The rows are grouped in 4 ways, from coarse to fine. Each group lies inside one group of the grouping before and may be the whole of it. The rows also spread widely along 16 directions, which tell nothing about the answers.
In the rows, zero is written as 128.
Some rows, each with its group in each grouping after it:
[102 112 116 120 111 144 119 104 130 146 142 158 165 113 104 115 134 150
 122 121 114 106 112 154  90] => dakon Z510 Toma gezaf
[137 111 193 123 119 113 186 152 221 140 145 107 132  90 150 114 169 146
  93 115 128 135 132 149 118] => vez Z271 luga Susiv
[113 129 109 144 139 122 129 138 125 101 140 121 149 163 116 105 155 125
 127 136 186 169 175 109 111] => mul Z840 maso Vabop
[132 101 140 135 137 174 198  84 126 178 152 148 129  57 148 138 181 120
 149 117  98 118 166 141  81] => dakon Z106 sasem zev
[175 135 135  73 131 115 141 112 174 154 117 129 138 143 125 121 126 110
 128 115  98 100  96 133 149] => dakon Z863 Kas sova
[ 88 143 128 148  70 140 101 141 130 106 108 151 120 102 163 143 117 171
 125 127 101 179 113 139 122] => vez Z921 menin lefe
[113 124 105 127 113 109 126 132 110 129 120 101 109 129 165 124 104 121
 110 127 115 144 127 121 129] => dakon Z821 kidul nat
[ 99 114 110 107 111 133 173 103 132 171 129 148 140 106 158 156 123 145
 138  88  90 176  89 113 120] => mul Z840 paveg fuvup
[145 129 105  86 174  90 142 110 108 193 116 100 177 167 110  98  97 132
 143 164 120 104 121  89 128] => mul Z525 muren Fik
[131 105 162 143 150 164 186 121 169 137 118  75 115 120 108 107 145 130
 120 165 121 113 169 154 129] => vez Z921 Gom fuv
[114  99 113 124 148 105 149 142 128 171 121 120 116  90 153 146  84 117
 144 123 137 143 128 140  85] => dakon Z863 Kas Miz
[159  82 104 130 136  68  93 152 100 156 135 141 120 139 129 132 178 144
  95 154 140 130 103 126 140] => dakon Z821 Zil Nozak
[182 105 117  91 131 137 130 113 109 120 141  89 139 167 124 120 167 124
 133  87 140 136  71 135 145] => vez Z271 luga sivu
[141 122 132 177 114 150 105 132 152  82 108 115  72 141 110 117 132 103
 107 174 149 133 160 163 138] => vez Z378 nek Teku
[ 87 124 107 121 124 110  78 136  66  79 132 153 155 129 100 120  94 109
 183 136 145  99  88 157 137] => mul Z525 Pof gapam
[123 113 100  90 148  89 117 173  92 117 128  87 145 116 143 102 132 114
 130 112 135  81 131 164 132] => vez Z921 Bav ravo
[ 94 123 111 107 121  82 139 141 145 145 137 132 124 112 170 108 148 130
 101  96 128 158 138 122 118] => dakon Z106 Bak vegu
[100 132 134 152  80 138 121 109 144  82 110 120  89 129 139 125  66  94
 138 130 118 152  61 167 132] => vez Z921 Gom nabin
[144 170 159 142  99 144 133 116 155 120 130 125 129 114 158  99 140 125
 123 137 113 119 166 123 105] => vez Z271 gop lega
[ 70 124 125 139 105  84 140 150 151 136 133 114 109 114 140 134  57 105
 114 122 147  98 143 107 132] => dakon Z106 Bak dape
[141  84  83 174  88 157  75 125 152 143 126 153 126 145  51 174 106 134
  95 121 174  79  91 173 105] => vez Z271 gop Givin
[103 132 142 145 134 157 153 123 153 100 117 123 117 143  93 152 114 123
 165 151 143 124 170 112 175] => vez Z921 Bav Sigap
[ 79 141 125 114 131 162 106 146 117  97 117  97 180 136  87  90 122 168
 149 138 129  91 167 164 133] => vez Z921 menin gos
[133 120 160 137 123 127 145 147 163 121 133 117 138 114 120 141 111 123
 145 138 152 122 129 135 116] => mul Z525 nupi finum
[192 146  72 123 137 159 115  96 147 179 100 149 121 150 114 178  98 100
 152 121 126 114 146 111 123] => mul Z840 paveg Sofus
[115 114 158 116 155 114 197 100 128 135 148 157  84  88 164 151 145  81
 182 114 105 144 129 115 154] => dakon Z510 Toma gezaf
[110 134 115 135 131 145 154 110 132 151 122 126 108 110 142 133 113 115
 138 120 110 119 153 131 123] => vez Z271 gop Givin
[109 103 114 115 134 140 162 122 135 188 144  83 178 161  98 133 108 181
 120  95 158 132 131  88 105] => vez Z271 gop lega
[144 132 120 115 136 157 169  93 142 204 118 122  93 109 165 142 153 148
 125  91  75 132 138 116 132] => vez Z271 luga sivu
[121 154 117 100 148 135 174  93 109  89 123 133 110 136 149 155 113  65
 203 120 118 159 168  81 184] => dakon Z106 sasem zev
[164  87  88  90 146 115 135 132  85 100 115  89 117 136 131 141 143 115
 107 157  89 120 118 131 178] => dakon Z510 Toma gezaf
[141 106 114 106 145 127 158 127 131 134 121 109 146 120 124 140 118 111
 151 129 127 128 110 148 128] => vez Z921 Gom nabin
[137 150 137 108 123 144 115 126 143 150 121 132 141 111 130 131 114 135
 162 100 116  85 121 150 125] => vez Z271 luga Susiv
[118 154 132 135 112 131 137 111 159 166 120 162 122 118 137 130 137 133
 138 121 109 112 147 120 125] => vez Z921 Gom fuv
[171  98 141 117 110 153  96 139  79 131 146 124 160 126 122 135 174 176
 145 117 137 116  94 141 106] => dakon Z863 Kas sova
[134  42  85 120 110  61 134 139  92 134 170 144 184 133  79 146 169 122
  71 155 156  84  82 111 135] => dakon Z106 sasem zev
[102 131 129 143 102 153 124  96 150 154 119 163 144 153 101 147 114 169
 154 126 134 168  99 107 129] => vez Z921 Bav ravo
[131 114 114 105 139 101 122 130 138 146 135 114 151 154 112  89 152 126
 119 107 148 122  97 155 115] => vez Z921 Gom nabin
[114 145 156 155 102 117 122 139 141 126 132 126 148 112 123 124  65 117
 147 161 145  82 128 125 104] => vez Z271 gop Givin
[115 125 135 123 103 106 109 129 157 138 129 150 134 117 140 120 116 146
 111 122 118 146  99 142 103] => dakon Z510 Toma gezaf
[ 73 183 131  86 121 130 138 129 144 118 126 151 176  82 162 106  95 133
 166 110  88 109 186 127 102] => dakon Z510 Toma gezaf
[153 134 117 101  99  82 145 127 154 131 137 128 202 139 109 131  89 108
 100 161 121  67 110  90 132] => vez Z271 gop lega
[128 143 129 181  99 106  95 135 151 134 121 135 101 135 145 116  75  99
 121 145 167 147 113 138  75] => vez Z921 menin gos
[101 133 137 124 126  86 114 109  67 157 108 167 116  83 201 104 131 145
 157 169  64 182  83 136 117] => dakon Z821 kidul nat
[102 134 132 131 141 119 101 105 123 133 144 151 135 144 120  56 167 121
 148 105 157 147  99 175  85] => vez Z271 gop Givin
[192 182 145 114 102 131 105 152 179  85 129 118 103 105 195 126 119  65
 149  80 141 127 152 157  96] => dakon Z821 Zil Nozak

New rows. What belongs after each?
[108 162 144 154 116 160  94 107 128 124 142 138  85 171 124 112 149 132
 167  87 159 136 156 111 142] => dakon Z821 Zil Nozak
[127 104 199 158 131 116 138 131 143 141 154 128 106  86 142 101 125 118
 144 148 144 114 103 166  79] => dakon Z510 Toma gezaf
[ 95  96 112 123 121 150 134 103 122 140 125 125 153 162  95 144 100 167
 149 118 148 194  89 113 116] => dakon Z863 Kas Miz
[ 78  97 126 148 122 156 154  96 133 187 114 116 108  94 157 101 136 186
  98 141  74 192 116 157  80] => dakon Z821 Zil Nozak
[119 111 145 140 121 135 156 123 135 181 133 133 102  68 177 136 150 152
 127 110 106 158 145 139  85] => dakon Z106 sasem zev
[108  79 130 107 149 110 173 132 127 136 135 135 148  93 120 159 122 133
 142 151 114 132 123 131 136] => dakon Z510 Toma gezaf
[104 161 121 151  99 166  87 145 145 114 126 105 126 159 113 107 123 157
 128  93 168 109 180 131 113] => vez Z921 Bav ravo
[129  73 146 148 148 117 134 171 136  98 114  98 125  83 117 127 127 128
 121 191 143 137 124 198 106] => mul Z525 nupi finum
[154 160 123  92 157 114 178 118 171 148 119 122 113 125 171 142  84  57
 178  84 137 154 135 115 122] => mul Z840 maso Vabop
[ 93  54  99 131  98 105 208 113 152 137 136 107 128  85 137 117 124 105
  36 151  84 132  90 154 107] => vez Z378 nek Teku
[ 95 109 130 133 114 125 157 119 136 119 146 105 121 132 128 127  93 104
 134 114 141 128 110 126 122] => dakon Z821 Zil Nozak
[139 123 149 135 106 131 108 141 156 160 130 165 103 115 141 138 203 171
 126  83 129 143 114 154 126] => vez Z921 Gom fuv
[165 112 117 142 112 103 111 172 160 133 131 148 128 121 127 185 136 131
 117 119 171 134 142 118 119] => mul Z525 nupi finum
[133 122  95  90 120  46 134 143 158 146 120 148 138 152 147 152 107 108
 121 101 136 168  68 103 155] => vez Z921 Gom nabin
[116 160 140 166 115 139  94 122 110 112 128 154  87 126 160  83 202 145
 127 139 123 163 174 131 116] => mul Z525 nupi finum
[150 126 110 125 118  93 132 144 147 121 140 124 130 125 139 138 110  80
 119 108 161 107 127 130 111] => vez Z271 gop lega
[113 178 120  91 141  95 134 173 186 118 118  88 128 162 120 139  38  75
 162  76 176  68 187  99 167] => vez Z378 nek Teku
[ 92 131 166  86 107 124 171 147 132 103 138 102 188  79 166 101 121 160
 138 130  91 137 136 129 106] => dakon Z863 Kas Miz
[123 133 162 171  81 145 104 136 158 138 121 142  61  95 162 143  98 132
 128 110 129 137 108 158  95] => dakon Z863 Kas sova
[195 144 147 125 125 133 143 108 137 131 124  96 129 145 155 135  84  90
 158 155 128 140 116  95 117] => dakon Z821 Zil Nozak
[134 115 104 123 113 150 122 117 120  67 123 160 132  71 140 136 158  86
 144 137 112 141 142 193 106] => dakon Z106 sasem zev
[138 120 110  92 106  86 152 150 159 129 152 112 175 154 118 134 129 116
 102  91 154  91 119  94 143] => vez Z921 Bav ravo
[106 160 135 115 110  88 127 123 147  78 121 161 121 126 161 111 119  83
 162 121 123 171  95 140 145] => vez Z921 Gom nabin
[102 129  97 154 108 102 129 150 131 116 128 124 146 135 138 134 111 135
 101 159 155 165 172  89 106] => mul Z840 paveg Sofus
[ 62  97 146 159 107 110 136 133 143 111 147 165 110  99 113 133 153 132
 119 145 144 122 139 140 145] => dakon Z106 Bak vegu
[127 146  94 125 133 197 154  63 132 127 109 127 107 137 148 137  99 113
 163 109 104 205 151 122  97] => dakon Z510 Toma gezaf
[169  90 118 131 106 184 160 102 132 151 129 127 118 125 117 205 127 145
 141 103 112 146  95 112 143] => mul Z525 Pof gapam
[163 101 152 134 114 121 133 138 123  59 146 112 168 157 112 112 189 140
 117 177 158 183 111 114 135] => mul Z525 nupi finum
[153 137 110 103 125 110 115 101 112 140 126  99 141 193 121  99  80 106
 135 131 140 133  82  93 124] => dakon Z863 Kas sova
[115 107 131 119 123 116 155 167 158  90 120 100  91 106 152 140 163 123
 107 109 119 142 145 161 169] => vez Z921 Gom nabin
[160 173 142 107 181  87  91 113 140 149 113 160  92 141 164  77 145  88
 178 130 133 158 144 146 113] => dakon Z510 Toma gezaf
[160 140 135 147 174 139 108 133 162 123 123  80  64 176 115 107 116  72
 161 110 211 135 183 143 125] => dakon Z106 Bak vegu
[141 129 131 114 122 108 121  97 115 134 130 160 126 112 147 106 144  98
 145 143 103 122  97 138 128] => dakon Z106 Bak dape
[ 73 137 134 117 162 106 158 138 136 102 138 112 152 122 109  77 124  89
 162 137 152  90 172 155 126] => vez Z921 Gom nabin
[144 126 163 136 102 114 115 130 119 132 158 139 176 140 118 107 156 149
 135 141 149 115  93 112 108] => mul Z840 paveg fuvup
[ 73  96 134 153 139 118 127 134 127 102 118 165 128  90 115 134 117 119
 179 156 152 172  97 193 106] => vez Z921 Gom nabin
[197 116  95  93 175 164 118 136 130 187 107  96 105 113 122 137 145 117
 137  98 115  56 172 179 112] => dakon Z863 Kas sova
[ 95 162  93 143  95 164 141 110 168 135 138 155 125 132 144 148 100 106
 143  49 164 163 158 114  77] => mul Z840 maso Vabop
[106 141 103 120 135 107 110 133 155 153  97 162 126 104 136 128  86 122
 135 147 113 132 147 153 103] => dakon Z863 Kas sova
[133 125 134 144 144 148 142 120 129 139 119 107  85 129 135 122 119 106
 145 129 133 126 135 147 129] => mul Z840 maso Vabop
[169 111 108 170 122 143 112 104 118 103 125 146  97 151 119 166 131  93
 148 166 174 178 138 109 126] => dakon Z106 Bak vegu
[ 93 135 110 127 121 138 134 120 149 133 117 115  99 136 153 124 115 135
 128  98 122 179 146 127 125] => dakon Z821 Zil Nozak
[ 92 183 174 135 103 182 127  85 157  83 112 159 123 109 147 112  94 132
 189 144  91 171 145 136 119] => dakon Z510 Toma gezaf
[ 96 157 130 113 120 142 156 129 188 171 130 146 158 122 140 142 116 153
 156  65 140 156 159 113  99] => vez Z921 menin gos
[ 98 119 128 154 115 122 111 144 114 141 148  85 123 121 147  82 121 140
 101 125 163 121 158 135  68] => dakon Z106 Bak vegu
[168 110 126 122 121 117 138 140 190 109 126 117 135 134 118 166  85  85
 133 127 163 140 108 140 119] => dakon Z821 Zil Nozak
[134 142 166 141 142  79  73 172 140 185 126 133  92 147 146 113 146 171
 150 101 176 140 118 124 128] => vez Z921 Bav Sigap
[113  95 125  95 145 125 145 113 139 154 116 152 130 122 107 168 129 144
 165 119 114 146  98 131 176] => dakon Z106 Bak dape
[ 99  98 129 126 150  78 106 170 125 138 108 111 110  99 112 136  66 115
 135 177 123  61 119 170 155] => dakon Z821 Zil Nozak
[120 121 151 152 146 111 118 143 125 137 131 150 100  80 139 115 151 111
 146 163 126  90 162 169 115] => dakon Z821 Zil Nozak
[117 152 119 166 119 145  89 164 174 198  98 107  80 150 134 147 120 201
 103 102 148 136 201 110 124] => vez Z921 Gom nabin
[  8 107  80 122 123  76 173  86 138 186 148 149 149 170  99  86 112 144
  84 104 124 149  99  85 132] => vez Z271 gop Givin
[147 167 112 103 172 127 124 139 146 185 110 119 125 119 170 124 117 131
 179  80 146 158 178 129  87] => vez Z271 luga Susiv
[ 79 147 128 146 116  88 140 137 171 146 127 184 137  77 152 134  85 104
 145 133 139 137 144 140  82] => vez Z271 gop Givin
[124  96 158 135 131 122 146 128 102 117 148 113 156 127 117 126 144 140
 149 161 145 126 118 120 134] => dakon Z821 kidul nat
[156  96 134 164  84 139 141  63  84 102 152 133  97 160 106 116 141  82
 107 180 113  97  69  99 150] => dakon Z863 Kas Miz
[150 130 125 125 141 110 134 109 159  94 117 172 122 102 125 117 150  61
 145 160 122 126 123 183 125] => vez Z271 gop lega
[133  65 151 146 137  86 110 177 118 104 126 109  94 114 111 131 137 126
 110 175 154 111 100 174 145] => dakon Z863 Kas sova
[147 142  94  88 143 148 162 127 135 104 104  99 152 101 144 135 102  89
 145 138  90 111 171 142 129] => mul Z525 nupi finum
[122 102 140 120 108 124 142 125 147 140 142 117 110 137 151 123 172 158
 103  95 117 178  97 126 138] => dakon Z821 Zil Nozak
[110 121 110 125 164  75 154 133 134 148 126 154  98 121 154 136 137  94
 150 127 142 175 142 112 134] => mul Z525 nupi finum
[143 105 100 129 162 101 115 152 121 109  97 134 121 113 133 153 111 106
 156 173 149 177 133 159 121] => mul Z525 muren Fik
[102 144 110 124 140 133 103 127  85 131  99 129 133 118 133 109 111 143
 166 161 102 115 147 145 136] => vez Z921 Bav ravo
[ 97 153 107 108 138 136  49 137 156 124  75 100  78 160 127  88  80 144
 141 102 118 155 107 201 144] => dakon Z821 Zil Nozak
[ 98  99 130  82 147 121  98 159 129 138 130 101 152 153 103 108 169 195
 142  70 157 161 111 158 145] => dakon Z106 sasem zev
[ 48 175 107 117  82 124 126 130 138  87 126 124 142 162 134 112  93 139
 131  93 128 136 156  82 164] => vez Z921 Bav ravo
[107 123 118 119 128 105 137 108 169 166 118 184 176  95 109 105 131 129
 123 161 104 108 113 165  92] => vez Z921 Bav ravo
[114 170 114 196  63 145  27 131 107 132  97 139  45 141 166 105 116 159
 103 128 117 143 123 148 111] => vez Z921 Gom nabin
[137 115 164 137 100 147 132 119 163 103 125 160 122  89 138 151 138 126
 152 139 123 162 106 160 123] => dakon Z106 Bak dape
[131 118 139 153 114 110 106 117 127 157 138 174  96 124 130 140 157 130
 134 133 139 123 120 116 138] => dakon Z106 Bak dape
[ 91 118  93 129 108 115 132 131 117 132 105 100 104  98 147 138  56 107
 109 145  95 104 137 136 130] => dakon Z106 sasem zev
